The groups are shells around one centre, one inside the other: the same stretched ball of 5 dimensions in 7 sizes.
Some rows, each with its group after it:
[ 3.05 -1.76 -1.22 -2.23  1.78 -1.14  1.83  2.26]  J202
[ 2.08 -1.89 -0.20 -2.56  0.70  0.35  0.79  2.00]  J446
[-1.66 -3.13  0.98  1.69 -2.12  2.02 -1.71 -0.13]  J446
[-3.45 -0.42  1.48  3.59 -2.40  0.77 -1.91 -2.44]  J202
[ 1.16 -1.79  0.94 -1.17 -0.18  0.45  1.37 -0.09]  J482
[-2.25 -3.79  2.85  0.80 -3.00  3.30 -2.99 -0.21]  J202
[ 1.25  0.13 -0.87 -0.83  1.96 -2.61 -0.68  2.07]  J738
[ 1.40  1.03  0.22 -2.59  0.21  0.56  2.69 -0.62]  J295
[-0.39  1.28  1.51 -0.64 -0.66  0.19  1.34 -2.07]  J369
[ 0.37  0.96 -2.35  0.49  0.70 -0.94  1.25  0.38]  J738
[ 3.71  0.26 -2.92 -1.89  3.86 -4.18  1.73  3.22]  J738
[ 4.37 -0.14 -2.73 -3.35  2.57 -1.37  4.58  1.89]  J738
[-1.03  2.17  0.43  1.66  0.55 -2.71 -0.12 -1.61]  J738
[ 3.27 -0.10 -1.85 -2.97  1.66 -0.50  3.67  1.27]  J295
[ 3.91  1.43 -2.42 -2.32  4.07 -4.67  2.68  2.25]  J202
[-0.17  0.59 -0.64  1.44  0.36 -1.64  0.99 -0.96]  J456
[ 0.86 -2.72  1.01 -0.15  0.70 -1.42 -1.33  1.56]  J369
[ 1.30  0.06 -2.61  0.13  1.32 -1.48  1.45  1.20]  J202
[-1.14 -3.04  2.32  0.75 -1.80  1.53 -1.46 -0.51]  J456
[ 0.41  0.84 -2.03  1.85  1.42 -3.00  1.08 -0.05]  J446
[ 2.38  2.35 -1.18 -1.86  2.20 -2.65  3.40 -0.24]  J446
[ 2.29  0.54 -1.52 -0.60  2.68 -3.73  1.50  1.28]  J456
[ 3.08  1.31 -3.22 -1.49  2.54 -2.41  3.91  1.05]  J446
[ 1.86 -1.98 -1.16 -1.90  0.02  1.46  2.01  1.31]  J369
[-1.00 -2.09  2.41 -0.63 -2.60  3.38  0.27 -1.51]  J456
[ 2.01  0.45 -0.58 -2.26  1.60 -1.40  1.31  1.25]  J456
[ 1.60 -2.25  1.70 -3.77 -1.28  3.45  2.10  0.08]  J369
[ 1.20 -2.86  0.64 -1.30  0.03  0.47 -0.17  1.48]  J482
[-2.88 -1.03  1.67  2.61 -2.33  1.24 -1.89 -1.81]  J456
[ 0.88 -0.52  1.59 -1.90 -0.30  0.61  1.41 -0.67]  J295
[-0.57 -0.94  2.54 -0.43 -1.13  0.74 -0.14 -1.31]  J482
[ 3.67  1.02 -2.64 -2.75  2.95 -2.50  3.44  1.87]  J295
[-4.14 -0.70  2.80  3.52 -2.68  0.75 -3.70 -2.22]  J738
[-0.29  1.39  0.59 -0.31 -0.10 -0.49  0.81 -1.21]  J295
[-1.01 -3.38  1.88 -0.83 -2.87  4.34 -0.75 -0.17]  J369
[ 1.10 -1.47  1.35 -1.14  0.43 -0.75  0.32  0.37]  J482
[ 0.92 -1.69  1.53 -1.23  0.05 -0.15  0.25  0.27]  J295
[-3.33 -2.17  3.68  1.79 -3.74  3.30 -2.05 -2.64]  J446
[-0.17 -2.83  2.02 -1.78 -2.29  3.85  0.24 -0.27]  J482
[ 3.46  2.73 -1.69 -3.15  2.87 -2.78  4.38  0.31]  J369
[-2.00 -1.17  2.70  0.90 -2.58  2.20 -0.37 -2.44]  J482
[ 1.00  1.00 -0.23  0.44  1.83 -3.58  0.98 -0.25]  J202

New rows, each followed by its group:
[-0.27 -0.34  2.88 -1.78 -1.46  1.80  0.76 -1.68]  J738
[ 1.73 -0.31 -2.15  0.07  2.05 -2.73  0.85  1.75]  J295
[ 1.83 -0.05  0.00 -1.14  1.49 -2.08  1.62  0.33]  J295
[-2.90 -0.38  1.29  1.83 -2.56  2.14 -1.59 -1.72]  J738
[ 1.68 -2.73  0.21 -2.21 -0.17  1.48  0.93  1.47]  J446
[ 3.89  0.25 -2.43 -3.85  1.73  0.06  4.82  1.33]  J369
[ 0.21 -0.82  0.33  0.26  1.09 -2.25 -1.84  1.45]  J446
[-0.20 -2.16  2.39 -2.21 -2.56  4.28  1.03 -1.09]  J446
[ 3.35  1.07 -1.37 -3.08  1.63 -0.79  5.08 -0.17]  J738
[ 1.91 -1.92  0.83 -2.62  0.31  0.58  1.14  1.06]  J295
[ 0.03  1.00 -0.06  1.17  1.03 -2.83  0.40 -0.72]  J295
[ 2.19 -2.27  1.63 -4.08 -0.41  2.30  1.80  0.79]  J738
[ 0.51  1.85 -1.60  0.43  1.49 -2.58  0.91  0.14]  J295
[-2.06 -2.84  2.41  1.89 -1.16 -0.21 -4.31  0.62]  J738
[-0.07 -0.04  0.34 -0.39 -1.09  1.41  2.03 -1.55]  J456
[-0.85 -1.55  2.25  0.33 -1.70  1.39  0.27 -1.73]  J446
[-1.87 -1.94  2.04  2.24 -1.55  0.18 -1.70 -1.27]  J295
[-0.70 -0.97  2.10 -1.43 -2.07  3.02  0.45 -1.26]  J295
[ 0.88  0.97  0.30 -1.17  1.14 -1.76  0.47  0.26]  J295
[ 1.25 -0.19 -2.07 -0.33  0.96 -0.81  1.42  1.08]  J482
[ 1.14  1.95 -0.69 -0.10  2.09 -3.61  1.21 -0.08]  J482
[-2.94 -0.40  1.32  2.09 -2.32  1.60 -1.95 -1.56]  J369
[-1.55 -0.26  1.74  1.55 -0.57 -1.07 -1.79 -0.93]  J456
[ 1.81 -1.93 -0.37 -0.83  1.04 -1.12  0.88  1.33]  J482
[-1.02 -0.25  0.77  1.88 -0.64 -0.77  0.24 -1.68]  J446
[ 0.80 -2.88  1.06 -1.59 -1.37  2.69  1.32  0.00]  J446
[-0.81 -2.09  2.04 -1.34 -2.46  3.74 -0.18 -0.65]  J482
[ 0.22 -0.77 -1.91  2.58  1.53 -3.40 -0.66  1.15]  J738
[ 1.38  1.48 -1.23 -1.86  1.10 -0.74  1.77  0.57]  J202
[-1.11 -0.98  0.43  1.48 -1.73  1.44  1.07 -1.90]  J369
[ 0.35  0.92 -2.12  0.76  0.43 -0.77  1.97 -0.39]  J202
[ 1.52  1.56 -1.40 -1.66  0.94 -0.56  2.83 -0.11]  J456
[-3.93 -3.04  4.03  2.23 -4.01  3.43 -3.75 -1.90]  J202
[-2.97 -2.16  3.40  1.01 -3.92  4.12 -1.34 -2.56]  J446
[ 1.28 -0.57 -0.92 -0.30  1.93 -2.78 -0.76  2.14]  J446
[-1.36 -2.47  1.69  0.22 -1.94  2.23 -1.81  0.03]  J295
[-3.06 -0.60  0.62  4.12 -1.56 -0.49 -2.25 -1.59]  J202
[ 1.06  0.84 -1.76  1.23  2.02 -3.69  1.22  0.27]  J482
[ 0.05 -0.10 -0.47 -1.30 -1.29  2.59  1.78 -0.56]  J738
[ 2.34  2.51 -1.92 -0.91  2.47 -3.36  3.72 -0.40]  J369
[-2.17 -1.53  3.51  1.11 -2.20  1.22 -1.74 -1.98]  J202
[ 1.61 -0.29 -1.42 -1.48  0.23  0.73  2.92  0.16]  J295
[-3.88 -2.84  4.23  2.42 -3.87  2.98 -3.46 -2.29]  J202
[-0.98 -1.55  1.97  0.98  0.10 -1.66 -3.26  0.77]  J738
[-3.56 -3.43  3.40  2.57 -3.11  2.13 -4.60 -0.71]  J369
[-1.85 -1.27  2.59 -0.14 -2.66  3.01 -0.87 -1.58]  J295
